There are 3 ways to turn a row about zero (a turn may also mirror it). The second row of each pair is the first, turned, with some noise.
Known pairs, each followed by its turn:
[ 0.83  0.33 -1.13  3.74 -0.77  1.66]
[-3.52 -1.75  0.85 -2.03  0.10 -0.13]
diviv

[ 0.68  1.51 -0.27 -0.63  0.45  0.81]
[-0.91  0.90  0.12  0.73 -0.65  1.20]
diviv

[ 3.93  0.09 -0.29 -1.77  3.40  2.73]
[-4.42 -1.47 -2.71  1.60  2.07 -0.02]
mibu

[ 0.44 -1.33 -0.24 -5.03  0.02  3.55]
[ 0.35 -4.56  1.83  2.11  3.08  1.29]
fela

[ 0.89  2.18 -0.09 -0.15 -0.40 -0.36]
[-1.21  0.73  1.00  1.23 -1.10  0.12]
diviv

[ 1.36  0.23 -5.03  2.99 -0.04 -1.94]
[-3.48 -1.04  2.85  0.77  4.31 -1.21]
diviv

[ 0.08  2.79  2.09 -2.10 -0.21  4.61]
[-0.91  2.55 -1.86 -0.79 -3.97  3.16]
diviv

[-0.32  0.81  1.81  2.94  0.44 -0.81]
[ 0.34 -2.36  1.84 -1.03 -1.72 -0.40]
diviv

[-0.58 -0.85  1.46 -5.03  0.52  0.07]
[-0.11  1.56 -2.36 -2.66  3.64 -1.07]
mibu

[ 0.26  0.79 -1.12  0.36 -0.59 -1.11]
[0.18 0.65 1.36 0.65 0.29 0.69]
mibu

[-0.32 -1.37 -5.03  4.15  1.77  1.33]
[-4.55  1.68 -0.92 -0.97  1.85 -4.36]
fela

[ 0.62 -3.76 -3.30 -0.89 -1.16  0.68]
[-0.63 -1.88 -1.87  2.80  1.80 -2.91]
fela

[-0.33  2.33  0.05  0.82  3.17 -2.68]
[-1.39 -0.92  3.53  0.43  0.74 -2.53]
mibu

[-1.81 -2.19  0.60  2.29 -0.46 -0.25]
[ 1.13 -1.59  0.33 -2.61  0.81 -1.48]
diviv

[ 0.01  3.99  2.71 -0.28  2.21 -0.62]
[ 0.90  0.54  2.55 -3.41 -1.53  2.51]
fela

[-4.96 -0.41 -0.82 -0.09  1.76  3.20]
[-3.26  0.86  4.38  2.49  0.60 -0.41]
fela

[-0.34 -2.29  0.70  1.20  0.01  4.52]
[-0.11 -2.90 -3.61 -1.17 -2.02  1.47]
mibu

[-0.97 -3.76  3.46  0.99 -1.73 -1.08]
[ 2.06  2.16 -2.36 -1.80 -3.18 -1.99]
mibu

[ 0.57 -0.77  1.00  0.21  0.57 -0.99]
[-0.56  0.44 -0.33  0.00 -0.62 -1.51]
mibu

[ 1.56  0.75 -1.41 -0.09  1.19  2.46]
[-1.89 -1.32  0.34 -1.33  2.09  0.20]
fela

[ 0.80  0.18  1.09 -1.00 -4.76 -2.19]
[ 1.87 -0.87 -3.57  1.79 -2.70  2.23]
fela

New pairs, each followed by its turn:
[-0.53  0.64 -0.08  0.10 -2.38  2.56]
[ 2.03 -1.25 -1.34  0.32 -0.03  2.16]
mibu

[ 0.56 -0.72  3.40  0.99  2.28 -4.60]
[ 4.82  3.00  0.52 -2.17 -1.25 -0.93]
fela

[ 0.47 -1.52 -1.71  0.60 -1.63  0.13]
[-0.08  1.35 -0.13 -0.05 -1.30  2.12]
mibu

[-3.42 -0.44 -0.67  0.82  1.47 -3.67]
[ 0.01  1.12  4.11 -2.74 -1.05 -1.62]
mibu

[-2.20  3.51  1.59 -1.15 -2.15  0.54]
[-1.00 -0.55  1.04  0.79 -2.91  3.82]
fela

[ 0.87 -2.09 -0.79  0.96  2.64  0.78]
[ 0.06 -2.45 -0.89 -0.23  1.66  2.04]
diviv

[-4.97 -4.47 -0.16 -0.09  0.89  3.05]
[ 3.34  0.18 -1.96 -5.81  2.41  1.31]
diviv

[-0.95 -3.00  2.75  0.25  0.21  1.48]
[ 2.24 -1.71 -2.66 -2.42 -0.82 -0.15]
diviv

[ 0.61 -1.45 -2.55  1.47  2.42  1.31]
[-1.36 -1.85 -0.28 -0.92  2.82  2.21]
diviv

[-0.49 -3.65 -0.65 -1.14  0.34 -1.58]
[ 2.36 -0.40 -0.13  2.06  0.69 -2.76]
fela

[ 0.06 -1.85  3.06  0.21  2.60 -0.30]
[ 2.71 -2.89 -0.77 -0.04 -1.12  1.21]
diviv

[-4.83  0.12 -0.46  0.37  1.85  1.39]
[-2.38  1.45  4.15  1.97 -0.92 -0.78]
fela

[ 0.97  0.28 -1.01  1.46 -0.76 -1.69]
[-0.05  0.45 -2.17 -1.08 -1.24 -1.03]
fela

[-1.03 -0.26  2.62 -0.39 -0.32 -0.55]
[ 1.69  0.17 -0.81 -0.91  0.02 -2.28]
mibu

[ 1.09 -0.07 -0.35  0.04  0.32 -0.12]
[-0.76  0.28  0.00  0.72 -0.11  0.03]
mibu

[ 0.38  0.31 -4.67  5.03  1.74  2.80]
[-2.92 -3.78  2.36  1.38 -3.49  4.01]
mibu

[ 0.93  0.71  2.56  0.02 -0.72  3.43]
[-1.11 -0.01 -2.19 -1.37 -3.41  0.92]
diviv

[ 0.29 -5.03 -0.24  1.88  2.27  0.12]
[-3.32  0.46 -1.42 -2.03 -3.99 -0.51]
mibu

[ 0.76 -0.25 -1.14  1.64  1.19 -1.64]
[-1.50  0.77  1.75  0.93 -1.29 -0.34]
mibu

[-1.05 -3.84  1.20  2.77  2.02  2.69]
[ 1.03 -3.67 -1.78 -3.94  0.76  1.59]
diviv

[ 4.37 -2.11 -0.20 -1.89  0.62  1.61]
[ 1.70 -2.71 -1.43 -0.94  4.02 -0.21]
fela

[ 0.52  1.13  2.84  0.99 -0.78  1.99]
[-0.95 -0.61 -0.58 -1.10 -3.40  0.08]
diviv

[-0.18  0.60  0.65 -1.41  0.72  1.19]
[ 0.58  0.95 -0.69  0.40 -0.85  1.62]
diviv

